The rows come from 4 hidden closed curves, with some noise, and rows from the same curve form a group. Each curve winds through 8 dimensions. The rows are also pushed far along 5 directions, which tell nothing about the answers.
(in the rows, 128 means zero)
Known rows, each followed by its group:
[118 134 106 119 176 165 125 145 123 110  99 105 142 144 130 133 118 145
 142] => J530
[129 124  93 139 105 120 125 106 110 125 156 125 122  95 148 144 137 109
  96] => J530
[127 104  93  69 127 117 139 142 146 102 133 141 121 140 131  82 138 141
 141] => J338
[152 104 115  78 123 109 142 138 143 104 116 133 131 131 110 106 113 121
 150] => J338
[159 101  85  99  89 101 145 105 122  97 133 141 120 103 141  99 128  86
 136] => J137
[121 140 146 129 135 155 118 137 125 125 136 112 139 113 126 136 114 125
 100] => J338
[161  71  76  63 132 117 133 134 156 109 129 170 113 146 119  50 131 126
 176] => J137
[152 123 105 118 137 104 165 129 122 119 133 110 134 105 131 110 122 122
 128] => J338
[162 125 162 137 123 112 102  97 155 135 162 178 100 107  92  95 137 101
 117] => J530
[140 124 151 131  87 121 116 109 129 134 142 149 111 111 131 166 120 107
 108] => J137
[128 111 138 155  77  76  95  96 141 166 155 156 123 144 119 147 149 138
  84] => J693
[115 130 152 154 136 129  98 124 134 165 134 132 128 161 125 156 135 152
 114] => J693
[135 145 178 114 153 135 132 138 148 137 154 132 115 127 109 102 135 132
 137] => J338
[ 91 126  84 126  90  69 132 121 118 130  90 131 126 150 133 154 130 160
 115] => J137
[119 103  92 149 113 117 108 113 123 149 132 151 147 139 131 141 153 154
 118] => J530
[142 153 224 104 114 143 137 141 147 128 110 108 106 135  98 144  91 106
 150] => J530
[146 130 144 155  71 107 134 101 119 140 127 132 113 105 138 138 123 104
 108] => J137
[127 131 117 161 150 134 119 117 117 149 133 116 139 138 140 143 145 146
 119] => J693
[139 144 190 125 163 161 141 152 138 151 126  92 128 152 125 124 118 145
 147] => J693
[100 143 145 118 139 143 126 151 119 146 125 106 123 154 136 149 123 145
 141] => J693
[130 131 148 116 159 155 121 142 128 136 145 123 124 127 122 135 113 127
 134] => J338
[158 121  88 153 102  88 151  99 108 122 110 115 118 109 144 149 116 105
 119] => J530
[140 107 156  66 135 118 120 147 162 129 127 140 101 174 103 128 103 130
 162] => J693
[113 145 139 176 148 146 129 131 103 159 123 118 148 132 150 122 139 139
 120] => J137
[143 130 148 119 149 173 131 140 120 135 128 112 112 128 135 137 109 116
 156] => J530
[ 94 142 127 105 141 151 133 156 116 119 103 123 143 140 129 124 132 143
 158] => J137
[117 151 146 131 131 156 132 139 112 130 119  94 122 115 136 141 106 130
 122] => J338
[166 107 114 136 163 124 115 110 150 134 158 165 127 116 103  59 151 124
 136] => J137
[154 113  84  87 104 116 156 120 117  92 126 110  99 105 151 121 104  90
 138] => J137
[142 147 149 167  61  90 134  82 104 139 141 142  98  85 134 165 130  79
 130] => J693
[133 113  74 120 131 111 128 105 128 101 136 150 135 111 131 102 158 134
 119] => J338
[113 103 122 108 148 123 126 155 146 145 135 170 128 163 135  95 137 157
 147] => J693
[115 129 108 122 115 105 135 119 122 128 134 148 118 119 135 108 147 132
 125] => J530
[108 138 175 110 119 107 126 143 144 150 125 142 104 158 114 126 116 141
 128] => J530
[135 135 127 127 151 164 121 135 124 120 128 110 116 119 135 124 108 118
 120] => J137
[154 128 118 116 127 110 148 116 122 106 126 124 124 102 123 148 119 106
 131] => J137
[127 108  51 117 129 133 135 128 113 101 128 122 137 113 160  90 136 125
 111] => J137
[134 101 111  91 117 119 126 125 140 126 136 160 124 134 115 110 146 138
 156] => J530
[111 133  81 178 116 104 102  95 112 126 144 130 150 106 138 157 150 128
  54] => J530
[131 141 197 114 115 145 133 136 141 134 123 124 116 140 124 128 119 125
 147] => J693
[146 141 134 157 163 191 137 133 115 118 127 106 149 104 149  99 137 118
 134] => J693
[154 109  90  92 109  91 156 125 131 104 125 135 125 111 121  97 126 110
 143] => J137
[163 138 172 129 140 138 138 122 138 115 134 114 134 109 115 137 109 101
 118] => J338
[129 141 140 142 117 105 139 131 127 135 126 106 128 140 140 138 124 117
 110] => J338
[140 136 142 129 133 117 136 120 124 121 121 128 130 124 119 122 126 108
 145] => J137
[139 143 144 151 169 160 102 115 136 126 155 132 129 107 113 121 137 126
 105] => J338
[145 131 119 135 132 139 131 116 112 130 138 107 103 110 140 158 110 106
 128] => J530
[128 129 156  82 120 113 115 130 150 114 132 148 111 138  93 128 123 116
 152] => J338
[147 132 163 151 124 148 124 120 126 139 152 129 146 105 123 132 134 108
 111] => J530
[160 101 106 101 145 101 140 129 149 125 138 151 106 135 119  85 121 125
 137] => J530
[121 107 164  95 145 134 100 159 170 144 126 161 141 169  88  93 123 162
 134] => J338
[141 152 149 131 127 143 140 122 117 117 149 104 114  91 130 129 123  94
 130] => J693
[154 147 102 133 124 130 174 114  84 112 131  73 112  86 169 163 113  83
 148] => J693
[123 121  87 119 148 153 129 145 119 105 100 117 155 133 138 114 126 136
 130] => J137
[172 135 107 135 150 117 187 115 107 109 123  99 125  92 149 122 128 101
 163] => J693
[108 155 129 150 110 126 140 111  97 132 109 121 119 116 147 156 139 128
 141] => J530
[112 160 196 174  95 136  98 109 115 171 153 115 119 126 129 185 129 115
  97] => J693
[111 115 145 118  79  86  97 115 153 158 152 171  92 159 122 122 144 140
 110] => J338
[139 141  99 149 126 130 135 109 111 107 127 109 137  91 134 114 139 111
 115] => J338
[124 117  97 161 119 116 121 125 123 142 138 150 134 121 144 106 142 133
 107] => J693

New rows. What belongs after each?
[163  97 103 139 139 143 125 119 135 136 144 138 130 123 143 110 133 130
 115] => J530
[146 125 109 146 133 114 148 115 113 133 135 105 144 120 147 133 145 128
 121] => J693
[161 101 118 102 139 100 136 119 147 130 149 143 117 128 106 121 129 128
 139] => J530
[147 122 155  82 123 125 130 120 150 125 153 165  84 118 106  90 131 112
 164] => J530
[147 129 139 137 133 110 130 129 140 135 144 123 127 137 128 118 130 115
 110] => J338
[128 103  90 114 105 122 111 113 137 117 148 145 131 118 127 118 149 137
 105] => J530
[109 143  89 165 144 126 128 122 113 125 129 117 158 112 137 102 160 148
  95] => J338
[ 81 146 118 163 109 108 103 131 115 146 117 127 157 144 128 143 148 147
  93] => J338
[122 123 138 140 119  98 120 124 136 148 138 136 144 138 114 149 136 144
 102] => J530
[106 117 154 151 122 124  77 121 140 166 141 172 144 151 108 154 136 157
  93] => J338
[ 88 134 127 104 121  81 133 139 131 138 108 140 116 165 121 143 128 159
 135] => J530
[116 145 128 145 129 139 115 124 124 122 121 120 141 120 122 120 137 132
 111] => J338
[153 114 148 131 131 152 104 113 143 142 156 139  99 127 124 143 116 120
 116] => J530
[112 139 169 114 127 130 119 144 146 131 116 117 134 149 102 136 116 147
 119] => J530
[ 86 130  87 121 105  98 112 129 128 121 109 136 138 144 120 116 147 158
 113] => J338
[170 104 147 117 143 163 106 122 146 141 165 154 101 119 115 109 121 105
 141] => J530
[ 88 126 138 119 142 163  92 153 135 141 112 136 141 159 119 134 120 170
 118] => J338
[156 129  93 181 157 128 135 112 118 127 134 116 156 108 143 102 152 124
 100] => J338
[104 146 110 185 135 108 126 113 104 147 110 124 154 130 136 130 151 148
 111] => J137
[175 114 125 127 115 113 150 111 128 121 133 116 114 110 138 139 107  96
 117] => J530
[141 106 158 110 112 108 117 126 148 152 128 158 111 160 113 144 117 130
 145] => J530
[ 97 145 165 131 135 157 101 142 128 139 131 120 136 133 121 156 113 148
  94] => J338
[156  91 153 145 124 136  90 123 169 150 172 193 130 133 117  83 141 123
  95] => J693
[124 134  69 156 124 119 143 117  91 112 105  99 147 107 159 169 120 116
 104] => J137
[119 157 178 127  86 116 142 118 116 136 115  98 119 117 111 188 115 118
 143] => J530
[ 67 170 194 160 108 161  87 134 119 156 107 127 122 153 127 185 120 151
 100] => J137
[122 156 105 126 172 157 165 142 100  90 100  83 156 107 147 102 131 121
 147] => J137
[132 150 156 156 130 142 118 119 113 133 113 113 115 127 134 176 100 100
 118] => J530
[148 143 143 135 108 111 152 103 118 121 137 129 114  88 126 138 133 105
 130] => J137
[133 126 141  96 128 108 143 135 139 127 134 141 102 132 121 100 122 125
 143] => J530
[140 142 198  97 153 156 134 149 149 134 142 114  95 150 130 129 108 118
 148] => J338
[125 127 103 128 113 124 115 114 120 122 138 128 130 110 118 135 138 121
 121] => J530
[137 159 137 177 169 170 137 124  98 134 136  77 133  98 152 164 116 116
 103] => J530
[ 98 120  98 143 153 106 131 147 128 151 120 142 149 161 139 107 151 178
 120] => J693
[103 135 111 141 128 128 118 121 108 136 125 122 129 123 140 163 123 150
 106] => J338
[172 109 140  84 123 109 135 123 149 123 156 132  93 115  99 125 105  96
 148] => J530
[119 108 160 113 139 132  80 136 176 155 158 158 119 164  90 121 131 168
  97] => J530
[145 126 178 131 132 162 124 137 135 140 136 126 127 134 138 123 111 112
 123] => J137
[139 129 162 142 140 127 118 128 147 138 123 127 138 148 112 131 125 135
 118] => J693
[177 106  80 120 143 143 146 110 122 100 134 130 108 100 151 104 125  97
 156] => J693
[ 65 145 139 131 157 142 130 171 118 164  91 117 132 189 148 134 128 194
 137] => J530
[ 78 152  86 120 120 112 166 152  95 105  55  73 127 156 169 166 102 153
 145] => J693
[104 172 171 135 119 133 159 135 101 132 106  99 115 120 146 151 118 122
 140] => J530
[103 147 115 153 158 148 130 142 118 124 103 103 134 142 149 137 120 151
 114] => J693
[ 68 134 153 122  83  79 101 135 137 166 126 162 115 168 115 176 132 171
  99] => J137
[136 148 121 121  78 108 142 102 108 101 108 104 108  97 128 153 112  89
 139] => J338
[135 147 140 151 154 153 133 130 108 127 109 101 125 128 147 163 102 108
 123] => J530
[120 106 143 107  99 111  91 122 155 133 145 175 124 158 118 124 143 131
 114] => J338
[142  98  79 128 133 101 116 113 133 131 140 141 129 142 135 128 140 134
 118] => J693
[141 126 168 149 156 175 121 142 131 146 137 124 141 138 146 118 120 128
 111] => J137
[151 123 163 133 132 149 135 130 132 151 162 118 125 114 127 135 127 123
 124] => J530
[149 116  95 151 110 104 126 103 116 125 123 133 143 111 127 147 133 109
 120] => J530
[140 123 187 101 147 171 109 148 158 130 139 143 124 157 120 107 126 124
 141] => J338
[119 149 158 173 137 157 123 129 108 155 145 104 137 117 154 162 122 122
  89] => J530
[147 118 120 171 154 152 103 109 134 127 167 153 164  99 131  73 162 117
  83] => J137
[112 139 133 109 165 151 119 145 139 110 129 123 144 128 112 103 135 149
 119] => J338
